The rows come from 4 hidden closed curves, with some noise, and rows from the same curve form a group. Each curve winds through 8 dimensions. The rows are also pushed far along 5 directions, which tell nothing about the answers.
In the rows, zero is written as 128.
Some rows, each with its group after it:
[137 104 115 133 124 125 128 115 152 130 140 140 129 118 149 153 119 127
 112 148 117 117 118 122 124] : A
[122 132 127 151 149 134 128 125 157 122 141 137 124 160 134 143 165 125
 134 149 113 112 137 131 147] : P
[115 163 104 162 152 221 157 175 226 103 125 111 112 202 102 143 137 164
  40 106  34 106  82 167 146] : L
[126 135 111 131 117 131 129 151  93 159 113  96 141 108 149  99 104 137
  95  61 119  90  77 181 144] : A
[123 158 139 121 121 129 144 159  86 145 131 122 150 112  83 122 123 132
 141 116 159 143 133 121 134] : W
[121 101 153 144 150 132  82 155 155 172 170 147 140 164 120  90 141  75
 156 127 103 142 153 124 123] : P
[121 139 133 129 111 132 121 125 134 120 128 139 109 131 142 149 156 129
 144 140 137 111 129 125 141] : L
[132 140 157 142 150 150 116 163 115 172 155 116 142 110  87  80 129 141
 118  70 112 128 105 158 159] : A
[119 126 135 124 127 132 136 121 102 148 127 116 163 134 119  99 130 130
 156 112 133 138 127 140 136] : P
[130 109 152 135 159 147 102 171 134 195 167 139 166 133 101  77 109 104
 149 109 114 153 142 130 139] : P
[136 115 113 121 120 114 131 136  87 135 109 110 143 130 157 103  95 112
 103  91 120 144 137 146  99] : L
[121 129 134 133 143 139 116 154 147 135 131 135 119 140 113 113 118 126
 117 119 109 144 133 125 117] : A
[122 107 129 161 151 123 128 125 150 149 164 140 148 143 125 114 139 116
 112 121 103 143 133 122 127] : A
[119 148 114 116  98 135 137 112 115 103 108 154 123 102 169 169 119 132
 138 150 132 111 132 128 138] : W
[153 110 131 105 115 120 106 118  76 136 128 102 138 111 165 100  95  95
 119  99 116 126 133 168 110] : A
[134 111 129 123 150 104 137 112 115 134 124 120 137 115 104 118 120 139
 132 134 143 139 126 118 115] : L
[113 119 125 147 140 133 144 133 151 136 141 146 146 152 102 128 137 127
 120 132 108 150 135 110 118] : W
[116 112 110 131 131  88 112 131 119 142 115 144 118 130 194 145 128 122
 145 156 156 126 153 111 103] : A
[113 173 139 139 143 151 163 134 105 122 135 108 173 142  66 107 142 148
 154 124 133 141 123 145 163] : W
[114 148 111 139 143 174 134 154 145 130 123 101 149 166 129 108 115 127
  96  99  68  98  90 189 142] : W
[117 118 108 132 123 102 151 105 127 120 113 157 130 116 157 164 131 148
 133 160 155 143 149  87 114] : L
[119 121 116 142 130 117 142 104 150 119 121 130 109 120 134 142 146 156
 103 119 126 111 101 121 128] : P
[127 144 111 129 146 146 160  94 149  87 116 103 107 138 151 178 145 190
  85 163 117 115 112 136 108] : W
[129  57 120 144 186  99  88 116 166 173 160 133 142 143 154 103 111  98
 123 149  85 113 117 145  94] : W
[111 135 135 140 123 110 132 126 100 138 138 152 156 133 135 119 146 109
 171 135 151 155 168 106 136] : L
[130 144 120 108  80 108 148 111  72 105  95 126 107  77 132 152 122 146
 104  92 156 112 106 129 122] : W
[124 136 145 123 118 137 123 100 110 111 136 133 133 125 125 122 141 119
 150 127 114 135 137 142 131] : W
[101 120 103 152 146 140 127 135 200 123 126 134 116 178 138 146 145 130
 108 150  92  99 101 130 121] : L
[117 178 121 137 108 159 158 138 185  70 112 142  78 125  94 173 141 170
  90 136 135 136 118  85 143] : P
[124 132 141 140 141 112 140 105  92 128 139 102 156 142 123 103 153 137
 152 125 145 154 147 136 125] : A
[128 120 101 119 116  79 151  73 101  85  85 132  90 109 210 188 141 174
 118 170 175 138 158  94  82] : A
[145 141 134  99 108 146 134 146 106 130 107 126 125 103  99 134 110 132
 132 114 137 112 114 139 147] : P
[132 147 100 141 144 132 210  71  69  99  93  82 167 120 154 132 139 210
  85  98 123 136 112 169 135] : W
[123  88 112 148 170 118 114 108 181 129 152 128 146 181 164 131 130 105
 137 191  96 132 146 128 102] : A
[134 131 138 118 136 145 127 126 129 121 126 120 115 131 107 124 129 131
 105 114 108 130 125 136 114] : L
[119 123 129 131 118 125 129 122 116 135 127 122 137 144 146 115 137 125
 134 116 134 144 140 125 112] : P
[127 100 139 133 136 127  93 149 155 145 149 136 119 155  99 105 129  79
 120 113  87 118 118 141 112] : W
[118 117 112 127 123 116 147 126 110 147 115 137 150 115 141 126 110 141
 126 120 142 144 131 113 115] : L
[120 111 128 125 111 108 125 105 109 128 122 127 129 140 154 123 143 118
 142 128 142 142 146 118 102] : P
[140  78 105 107 145 107 102 125 118 166 113 114 140 104 179 100  66 114
 112 114 113 107 105 155  98] : P
[126 148 118 135  95 135 139 132 118 111 112 139 127 106 146 131 114 137
 122 100 125 125 115 141 160] : L
[115 173 164 143 131 143 136 139 135 108 158 132 118 143  44 137 180 134
 147 140 142 146 140 105 143] : W
[144 151 122  95  84 125 147 117  49 118  90 128 129  64 155 135 100 140
 121  85 154 121 128 143 144] : P
[145 129 125 125 151 156 138 132 141 121 124 111 128 149 135 133 121 144
 100 134 101 131 134 146 122] : P
[124  90  94 176 184 115 133 129 192 147 146 147 135 158 184 147 130 145
  92 160  93 124 130 122 119] : L
[127 100 127 103 132 132 108 117 114 153 124 137 140 124 168 120 102 109
 139 139 118 135 147 129  91] : L
[140  98 116 119 152  96 128  95 113 133 126 134 141 120 179 158 122 135
 156 192 147 127 155 120 108] : W
[124 112 127 159 154 132 144 118 166 130 148 165 146 153 112 143 157 129
 141 157 101 137 143 114 152] : W
[128 128 104 154 157 117 141 107 123 124 123 115 115 136 194 150 156 158
  79 118 112  98 122 154 123] : L
[148 114 125 135 149 105 143  91 103 118 134  98 134 134 163 141 149 152
 117 146 140 133 143 139 111] : A
[147 137 123 119 119 152 111 184 118 142 119 108 126 146 141 113  98 106
 103  96 104 114 122 169 133] : L
[126  88 108 142 174  96 108  91 157 121 124 124 102 143 208 138 130 141
 105 161 105 117 134 138  86] : A
[148 118 110 119 143  93 118 134  61 153 112 103 137 112 197 121 110 116
 116 109 142 103 139 166 116] : L
[125 131 118 135 169 131 158 131 130 139 121  87 166 134  86  83 100 160
 115 111 126 145 103 141 128] : P
[146 110 126 131 161  90 129 137  84 154 131  89 152 138 127  98 119 122
 122 116 146 140 139 144 104] : A
[105  93 118 143 139 101  87 149 143 160 134 136 125 158 165  95 118  86
 126 114 107 129 133 132  90] : A
[126 117 133 132 133 149 120 122 118 139 135 111 145 142 132  91 123 117
 109  85  78 122 109 176 127] : W
[122 126 156 107 103 131  93 176 101 174 141 133 151 114  92  65  86  82
 165  91 151 174 148 107 116] : P
[142 114 139 107 131 109  89 125  97 143 130 110 126 120 166 101 108  99
 156 132 144 128 147 144 114] : P
[129 133 133 113 106 136 133 118 117 126 129 146 143  89 115 129 104 127
 147 130 137 135 123 119 145] : A

New rows, each followed by its group:
[105 127 125 122 106 121 101 142 185 114 133 186  98 126 112 179 133  92
 166 194 139 106 132  81 129] : W
[133  92  98 122 126 102  90 117 124 140 111 120 106 138 249 147 118 105
 117 144 115  78 125 164 100] : L
[124  87 113 138 144  97 120  98 168 122 146 142 139 147 140 142 127 100
 147 187 123 130 137 104 107] : A
[154 140 140 124 102 131 107 168 108 132 129 132 104 118 141 133 126 109
 120 104 134 123 139 141 146] : L
[125 133 124 120 125 122 117 144 114 129 113 133 118 121 145 123 108 121
 125 120 129 134 140 129 115] : A
[142 150 113 125 128 137 158 112 132  88 114 137 116 115 153 184 130 162
 118 172 141 128 146 114 139] : A
[152 152 143 119 116 148 139 141  81 128 142 103 161 116  91 103 114 110
 129  96 126 137 130 158 156] : A
[117 196 159  99  61 160 148 147 103  89 107 143 109 101  38 144 147 132
 167 111 168 132 121 104 169] : L
[111 154 150 121 104 150 135 167 117 152 133 152 159 108  43  88 107 110
 161  90 142 162 130 101 158] : P
[140 134 143 134 137 117 124 130 113 126 138 128 140 112 106 109 124 124
 154 126 137 138 134 136 158] : L
[123 109 116 136 153  90 133 101 126 122 123 113 140 157 152 134 147 130
 157 174 148 128 144 123 112] : L
[143 161 161 101  81 168 100 152 115 104 126 134  84 101  98 124 122 109
 116  83 111 121 120 147 147] : A
[112 170 118 134 141 146 153 146 125 122 126 115 138 128 107 143 125 157
 113 136 135 120 114 134 134] : W
[126 121 110 144 139 131 144  96 168  92 126 141  93 137 159 182 150 159
  75 152  99 116 122 120 105] : W
[131 154 129 113 125 141 122 155 100 133 116 122 112 125 129 139 136 116
 111 107 130  99 130 147 129] : L
[121 135 114 141 126 140 153 151 147 125 121 138 128 141  97 142 131 138
  93 112 110 123 110 124 131] : W
[107 113 123 131 127 121  99 122 157 142 137 140 126 120 162 107 105 117
 141 133 131 137 127 112 115] : P
[123 123 121 143 174  95 133  85 135 110 143 131 135 137 158 161 156 140
 158 207 143 122 154 118 123] : W
[131 141 106 146 145 166 139 152 180 112 118 112 103 150 110 146 134 148
  61 103  65  64  63 180 156] : W
[143 140 128 116 113 139 123 144 131 110 130 127 124 135 115 147 120 102
 134 148 128 118 135 131 139] : A
[124 152 133 121 113 133 124 127 124 106 113 139  99 101 129 138 127 138
 127 117 131 116 119 131 143] : A
[122 151 118 144 134 157 146 118 161  92 120 123 109 145 118 144 153 149
  97 118  92 100 102 149 153] : P
[118 147 139 137 138 105 185  74 104  82 121 119 146 133  78 135 163 177
 155 161 172 190 163  82 117] : A
[120 138 119 135 133 138 135 145 172 110 122 124 106 141 106 131 120 141
  98 127 125 138 117 105 118] : P
[108 122 108 156 162 124 144 106 193 110 134 134 122 145 144 141 130 163
 112 169 128 152 134  88 111] : P
[133 179 178 122 143 149 183 104  85 102 139 115 149 111   4 114 171 179
 153 117 162 189 153  98 152] : L
[142 162 155  88  67 120 128 138  73 105 104 143  96  67  69 139 123 121
 149  98 177 129 126 106 146] : L
[127 134 126 126 134 149 125 143 137 126 119  92 126 143  93  87 113 124
  94  78  94 112  87 166 128] : P
[131  79 123 138 172 112 115 114 175 142 140 118 124 158 132 118 125 131
 112 154 108 137 125 117  88] : P
[140 118 120  87  85  80 109  98  63 102  88 113 107  92 166 122 101  95
 144 116 164 113 131 135 100] : P
[128 129 130 135 150 144 129 137 118 145 131 103 131 137 120 101 132 135
  83  76  96 117 107 162 120] : L
[117 141 132 142 148 149 123 167 201 126 146 162 121 167  80 152 144 115
 156 186 128 132 145  87 151] : P
[112 133 100 144 116 119 151 108 150  99 114 130 121 139 147 161 144 143
 114 146 130 107 109 122 131] : A
[129 127 137 128 113  86 107  97 103 112 126 162  85  92 191 168 160 132
 153 155 168 123 163 101 124] : A
[123 116 120 135 107 119 101 156 121 152 129 138 138 146 181 117 117  90
 151 124 127 125 143 141 132] : L
[123 138 128 122 106 104 157  91  83 110 107 121 132 102 129 134 143 159
 140 118 165 138 127 118 128] : L
[106 144 124 123 100 147  85 154 170 114 126 166  79 150 154 164 150  74
 136 145 102  73 126 130 136] : L
[133 136 103 137 148 144 146 124 174  98 111 125  93 134 144 173 134 165
  73 144 101  89  97 139 132] : L
[113 116 102 142 144 136 122 149 184 132 126 148 133 159 143 139 112 113
 126 158 102 116 122 123 127] : L
[110 133 117 154 129 112 162 100 142 103 131 129 136 150 118 148 165 148
 128 149 141 139 131 104 129] : A
[135 168 132 108  82 128 112 167 103 114 104 116  83 103 123 137 125 121
 116  92 161  97 111 134 145] : P
[121 125 115 142 149 115 131 119 162 114 127 134 121 151 129 147 149 124
 139 166 126 106 126 121 138] : P
[131 122 120 146 121  91 122 135 123 117 126 126 120 148 144 131 145 110
 140 136 146 129 141 124 131] : L
[117 126 110 159 130 107 143 129 135 125 127 133 136 156 161 142 151 136
 130 143 138 137 144 117 130] : L
[111 175 140 162 125 171 166 135 171 104 155 153 140 130  51 141 162 152
 126 124 112 138 114 109 188] : A
[122 158 112 148 147 159 162 142 124 126 124 105 159 144 128 117 121 155
  98 103 104 128 114 160 151] : A
[131 143 130 123 136 150 123 137 143 125 127 135 118 120 127 142 127 135
 130 140 117 102 118 142 151] : L
[127  79 135  93  84 103  32 139 127 159 130 171  84 105 227 129  93  48
 161 138 122 103 146 130  89] : A
[131 138 135  79  97 142 123 126  72 133 100 125 127 100 138 128 101 116
 131 108 140 127 138 134 102] : L
[131 141 129 133 100 135 132 136 135 108 118 139 106 102 110 131 121 138
 106  93 119 120 101 133 154] : L
[136 134 113 144 141 107 127 113 143  95 123 135 100 134 172 167 151 131
 126 166 130  99 137 134 145] : L
[128 109 100 161 162 126 158 100 163 110 128 134 125 158 184 164 145 169
  81 158 104 145 147 116 103] : L
[116 136 105 115 104 130  90 161 130 139 111 159  98 137 208 169 127  79
 129 144 123  72 142 137 122] : L
[108 135 128 118 103 154 125 124 136 117 120 143 129 136 131 122 121 115
 131 117 105 135 128 129 120] : L
[128  84 159 137 147 112  98 146 129 191 183 135 176 138  75  70 120  80
 170 123 128 164 142 112 118] : A
[137 161 143 120 100 128 148 119  80  96 113 112 113 124 104 130 159 136
 125  98 149 137 139 131 137] : P
[112 134 102 141  88 131 122 111 178  86 104 147  55 125 177 179 154 141
  71 113 107  75  88 124 124] : P
[103 134 131 134 141 143 113 133 159 128 139 144 127 164 123 132 152 103
 149 152 108 112 135 126 129] : L
[117 149 124 115 109 159 147 138 100 134 110 128 140 123 130 123 117 136
 105  87 117 136 128 135 118] : L
[114 150 112 132 156 140 173 113 100 130 113 108 159 148 144 138 145 165
 116 132 133 135 143 133 117] : L
[125 131 142 121 123 134 122 101 129 109 132 124 121 133 120 136 149 132
 149 147 122 119 123 139 130] : W
[133 111 118 144 176 129 127 155 130 166 138  99 166 176 146 103 122 125
 131 141 117 134 139 153 119] : L
[113 134 137 147 132 115 122 119 147 119 142 137 114 131 104 118 156 125
 134 122 134 128 124 111 139] : P
[130 102 115 162 160  86 129 129 128 139 139 106 149 168 149 104 139 121
 133 136 130 139 138 139 121] : L
